All groups share one centre, and each spreads out both ways along 13 directions, with some noise.
(in the rows, 128 means zero)
Known rows, each followed by its group:
[152 110 119 150 133 130  85 118 141 102 164  98 151 139 116  87 127  94
 113 122]	zusel
[144 151 115 128  76 114 118 110 101 133 111 139 182 148 128 161 115 149
 108 156]	Mado
[142 155 167 133 103 101 136  73 128 130 118 121 164 101 127  82 127 131
 139 164]	Vuvi
[ 74 150 100 101  57 109 133  83 114 136 118 121 191 143  87 114 159 129
 157 135]	Mado
[116 120 179 134 163 211  75 152 153 189 103 116 167 179 161  95 140 135
 150 126]	zusel
[165 104 109 137  60 145 137 111 185 175 132 110 188  52  88 108 166 118
  97 108]	Vuvi
[199 109 127 104 139  99 120 150 104  98 146 153 100 134 155 105  88 133
 120  87]	Mado
[122 139 156 149 163 145 123 116 135 120 197 191 108 172 124  99 133 143
 141 114]	zusel
[145 132 113 164 163 157 126  65 151 160 102 110 128  61 133 121 113 116
 102 150]	zusel
[141  89 125 144 105 166 120  98 139 165 161 180 113 137 172 139 111  99
 103 137]	Lavu
[130 131 139 110  74  76 176 160 133 119 111 145 115 129 160 165 122 160
 111 159]	zusel
[124 126  80 148 124 121 144 186 161 169 142 124 152 182  84 144 169 188
 126 134]	zusel
[219 137 125 158  60  59  91  99 147 125  93  93 141 119 127  90 151 218
 116  62]	Vuvi
[150 102 108 137 157 152  92 137 150 172 125 110  96 152 147  91 147 129
 166 136]	Mado
[ 89 156 159 145 113  84 133 114 143 121 146 107 176 114 145 125 119  94
 103 160]	Mado
[122  92 137 166 146 164 155 102 205 132 157 132 151 117 149 107 116 131
  69 143]	Lavu
[130  93  93 129  89 128  85 160 155 185 142  76 173 158 108  89 184 115
 150 110]	zusel
[128 107 127 134 139 106 161  62 145 144 121 136  83 101 121  89 105  96
 138 139]	Lavu
[136 141 182 142 154 151 104  86 145  79 137 140  88 115 104  87 120 112
 153 121]	Lavu
[ 89 121 145 171 119 188  80  82 175 140 165 153 117 201 124 117 142  98
 163 191]	Lavu
[169  86  89 128  39  93 120 131 141 149  89  78 114 150  79 124 157 137
 144 155]	zusel
[125 111 143 163 124 111 109 132 178 151 137 117  90 130 155 110 151 130
 133 104]	Vuvi
[126 136 127 130 106 105 123  89 141 155 115 140 106 175 101 101 115 113
 177 157]	Lavu
[116  94 154 100 117 165 156 112 165 137  31 115  75 111 133 140  91 113
 143 151]	zusel
[113 106 108 132 104  97 144  72 138 128 148 138  96 143 129 101 121 102
 145 162]	Lavu
[133 125 112 124 153  85 110 114 111 176 137 120  95 129 132  89 123  85
 161 109]	Vuvi
[141  95 109 119  99 167 138 117 108 142 152 192 137 161 175 146 113 159
  98 133]	Lavu
[118 118 161 142 110 172  99  94 141 131 132 152 116 140 181 126 133 132
 134 141]	Vuvi
[106 122 115 110 105 113  95  87 121 114  97 115  76 163 147 106 118 111
 188 132]	Vuvi
[106 120 164  98 131  78 169 108 146  83 101 122  77 103 139  98  87  93
 146 137]	zusel
[141 111 150 150 161 187 123 159 121 155 156 200  91 153 181 187  89 124
  83 130]	Mado
[119 110 119 132 136 152  92 104 132 152 139 101 164  99 183  81 179 155
 124  74]	Vuvi
[138 129  91 165  95 135  92 105 132 116 152  94 189 162 115 119 175 180
 115 177]	Vuvi
[129 120 142 141 168 104 147 143 158  85 178 115 153 122 116  87 116 111
  97 119]	Vuvi
[150 124 137 122 105 106 126 136 106 182  94 123 122 130 166 139 124 130
 138 147]	zusel
[146 143 104 174 192  83 126 141 156  97 169  99 148 125 118 116 103 120
  84 143]	zusel
[119 124  93 180 131  86  99  71 127 101 183  88 123 148 101  91 160 100
 139 186]	Mado
[117 123 168 172 113 160 126 104 189 168 130 134 122 114 143 126 145 118
 123 166]	Lavu
[142 127 137 132 115 154  99 126 152 165 144 142 146 141 117 107 130 101
 141 117]	Vuvi
[131 102 144 149  71 118 109 111 167  69 163 118 116 163 112 114 134 108
 126 164]	zusel
[151 130  79 124 111 101  96 113 101  98 115 106 154 191 119 129 102 133
 135 177]	Lavu
[131 126 163 113 132  56 146 143 184  55 148  97 124 125 118  54 107 109
 142 110]	Mado
[152 117 134 142  75 117 116 101 146 135 121 115 127 157  89  97 159 150
 154 149]	zusel
[ 84 133 137 136 117 111 162 126 146 146 175 123 161 121 116 106 161 104
 134 198]	Vuvi
[108 157 171 163 133  91 120 121 147 152 171 134 139 134 174 106 143 115
 137 165]	zusel
[181 122  94 163 184 155 111  98 129 218  91 140  73 136  63 122 105 113
 147 122]	Mado
[123  99  85 133 107 135 126 110 163 164 117 108 146 139 131 124 107  92
 116 157]	Lavu
[ 90 107 172 133 176 186 136  83 142 111 145 177 106 154 207 118  83 108
 115 165]	Lavu
[ 87 116 122 165 179  95 133 107 152 156 175  98 100 115 130  71 171 102
 148 133]	Vuvi
[117 139 106 119 119  71 123 128  81  63 152 104 155 168 160 121 132 157
 126 175]	Lavu
[102 150 132 146 112  66 114 120 147 155 132  78 153 144 131  90 158 113
 161 174]	zusel
[ 94 130 134 118 141 139 162 149 151 148 109 144 126 137 121 140 120 139
 128 122]	Mado
[143 117 130 102 127 103 121  84 135  73 146 128 112 136  87  41 117 112
 166  83]	Mado
[114 123 118 139 122  86 125  94 166 119 157  64 175  94 101  33 186 128
 146 109]	Mado
[ 77 128 143 105 192 112 183 170 163 152 169 143 117 132  74 101  94  36
 148 166]	Vuvi
[192 121 149 161 104 140  91  68 163 129 171 155 120 115  70  74 119  89
 130 104]	Vuvi
[217 117 146 148 122 120 110 125 141 123 142 179  61 148 104 127  74 115
 125 119]	Mado
[191 117  98 165  67 104 104 117 176 144 125  85 149 134  84  96 176 173
 139 158]	Mado
[153 136 137 160 106 141 104  56 159 137 110 125 135 146  92  99 116 122
 149 170]	Lavu
[ 90 136  94 133 164  83 151 150 149 187 116  83 129 147  94 107 149 115
 165 171]	Vuvi
[184 133 132 142  99 172 105 109 136 110 104 109 167  69 114 128 154 179
  98 103]	Lavu
[136 121 163 163 110 157 105 126 200 132 167 123 161 141 117  87 165 146
 126 124]	Mado
[137 137 131 126 159 127 104  82 116 105 137 126 130 164  98  53 126 141
 169 116]	Mado
[ 94 108  64 132 145 114 117 177 138 140 142  84 150 173 141 140 144 122
 125 157]	Lavu

New rows. What belongs after each?
[136 115 149 153 141 125  99 137 171 131 113 152  30 190 135 140  88 108
 156 122]	Vuvi
[148  71 101 134  93 158 106 153 158 143  83  73 127 161 104 137 144 137
 120 158]	zusel
[192 120 110 174 102  98 102 107 125 135 118  94 127 147  95 126 133 147
 110 180]	zusel
[154 106  97 105 126  91 129 157 131 102 108  86 131 118 161 126 104 128
 110 136]	Mado
[129 145 136 134 125 123 109 140  83  89 130 139 103 155 166 171 130 156
 130 178]	Lavu
[122 137 144 157 126 123  80 110 140 102 102 134  67 217 153 141 107 153
 167 167]	Vuvi
[132 120  99 137  97  63 163 119 148 174 172 104 148  83  70  78 175 101
 134 130]	Vuvi
[135  90  95 149 157 207  44  74 190 151 112  72 156 107 105  88  95  15
 129 122]	Lavu
[100 121 130 173 181 158 124 103 157  96 216 128 156 157  79  68 167 127
 125 160]	Vuvi
[153 117 104 155 148 176 108 130 120 167 113 175  93 171 111 188  85 116
 110 150]	Mado
[132 146 161 161 160 116 137 124 126 139 157 152 137 129 140 139 102 120
  85 134]	Mado
[149 135 121 146 121 135 119 116 131 153 117 159 119 193 116 139 110 152
 141 170]	Lavu
[164 125 151 145 133 110 122  86 185 155  94 100 151  93 127  92  72  81
 108 140]	Lavu
[124 114 130 125 107 163  97  72 141 158 124 134 131 109 142 100 127  83
 148 130]	Lavu
[150 115 111 124 127 198 121  84 132 138  95 134 154 113 100 125 108 123
 120 149]	Vuvi
[141 106  95 120 126 163 102  98 128  89 139 140 102 137  75 104 134 120
 148  98]	Lavu
[ 82 134 129 102 100  52 146 116 116  76 190 120 161 115 133  77 144  94
 126 100]	Mado
[107 146  94 159 127 104 105  85 141 113 177 103 171 150  93  71 178 139
 150 151]	zusel
[ 94 122 130 111 137  82 173  92 119  87 104 123  71  88 174 135  91  99
 127 174]	zusel
[ 99 162 121 143 134  89 142 121 164 102 152 142 124 142 119 132 108 118
 138 165]	zusel
[104 115 152 128 166 187 139  76 137 121 132 170  81 128 116 110  99  86
 147 159]	Vuvi
[129 131 126 140 164  79 139 139 151 170 108 115  84 141 112  99 123 124
 159 114]	Vuvi
[121  93  94 106 106 151 129 147 148 118 150 135 126 139 133 111 154 142
 135 101]	Mado
[ 99 117 117 150 160 202  72 129 135 196 141 116 166 185 144 103 174 141
 161 143]	zusel
[117 163 105 134 136  89  97 126 136  67 177 118 187 172 124 108 108 119
 130 140]	zusel
[142 119 127 112 109 116 106 113 117 129  81 122  98 126 183 130 109 142
 138 104]	Vuvi
[130 179 211 139 152 106 128 109 106 141 129 136 170 121 193 126  79  92
 116 230]	Vuvi
[144 120 113 143 118 172 101  89 135 149  98 133 127 140 124 122 140 162
 141 129]	Vuvi
[153 103 133 141  81  80 113  92  99 121 140 116  83 164 115  93 154 128
 159 167]	zusel
[164 128 128 108  66  70 161 152 133 157 125 157 144 140 138 129 115 153
 120 115]	Lavu
[ 95 102  99 125 172 118  74 112  97 128 134  62 124 179 145  75 147  86
 168 161]	zusel
[ 91 141 143 105 147 103 115 104 126 121 114 101 150 107 154  93  96  64
 139 126]	Mado
[172 100 110 159 143 171 113  39 139 133 112 127 130 100 131 108  92 108
  92 150]	Lavu
[127 144 194 114 172 179 140 118 134 158 142 193 136 129 128 102  80  81
 142 139]	Vuvi
[133 119 112 189  64  97 115 147 174 177 202 107 145 119  99 121 229 145
 127 140]	Lavu
[112 139 170  99 129 138 137 140 160 153 114 140 128 118 118  85 143 130
 172  76]	Lavu
[178 124  77 151  77 113  99 143 118 177 116  88 147  92 113 151 182 146
 118 134]	Lavu
[105 118 106 131 138 166  88 124 149 105 123  95 176 163 138 109 141 143
 132 134]	Vuvi
[138 138 102 145  68  87 108 164 174 110 155  89 212 129 140 140 141 126
  92 152]	zusel
[ 98 155 141  86 114  74 113  88 113  68 131 106 179 138 120  62  96  81
 160 111]	Mado
[138 110 140 143 115 108 117  39 146 111 168 128 142 101 142  54 109  72
 118 129]	Lavu
[128 152 111 134 154 103 101 124 122 106 159 118 163 173 116  90 124 133
 139 132]	zusel
[163 118 105 157  84 133 124 102 154 157 112 126 129 112  92 151 129 126
 108 146]	Mado
[131 105  87 118  92 158 114  69 153 182 116  96 172  66  85  71 177 104
 146 100]	Vuvi
[139 103 140 122 123 162 133 133 124 146 128 155 120 118 167 135 128 140
 112 116]	zusel
[145 124 132 177 102 153 110 102 170 150 137 129 143 151 125 142 134 138
 110 182]	Lavu
[121  82 120 103 171 172 172 153 148 144  88 109 132  95 143 112 140 175
  97  88]	zusel
[ 77 160 174 128 127  65 167 113 131 107 159 131 169  95 145 121  99  84
  91 124]	Mado
[164 127  90 151 114 141  91 117 127  81 131 120 103 170  55 137 136 147
 137 147]	Lavu
[160  98 100 129 137 180  67 105 147 194  65  78 147 133  93  96 125  99
 152 120]	zusel
[101 112 112 118 128 108 142 137 143 107 149 104 145 125 134 113 134 109
 121 148]	Vuvi
[155 127 137 162  65  95 115 128 185 133 110  85 153 131 104 128 137 123
 119 178]	zusel
[155 123 128 170 115  93 108  78 168 117 119  59 149 120  79  71 148 126
 130 170]	zusel
[138 123 132 159 141 127 122  89 160 119 138 120 176 169 142  97  98 139
 100 181]	Lavu
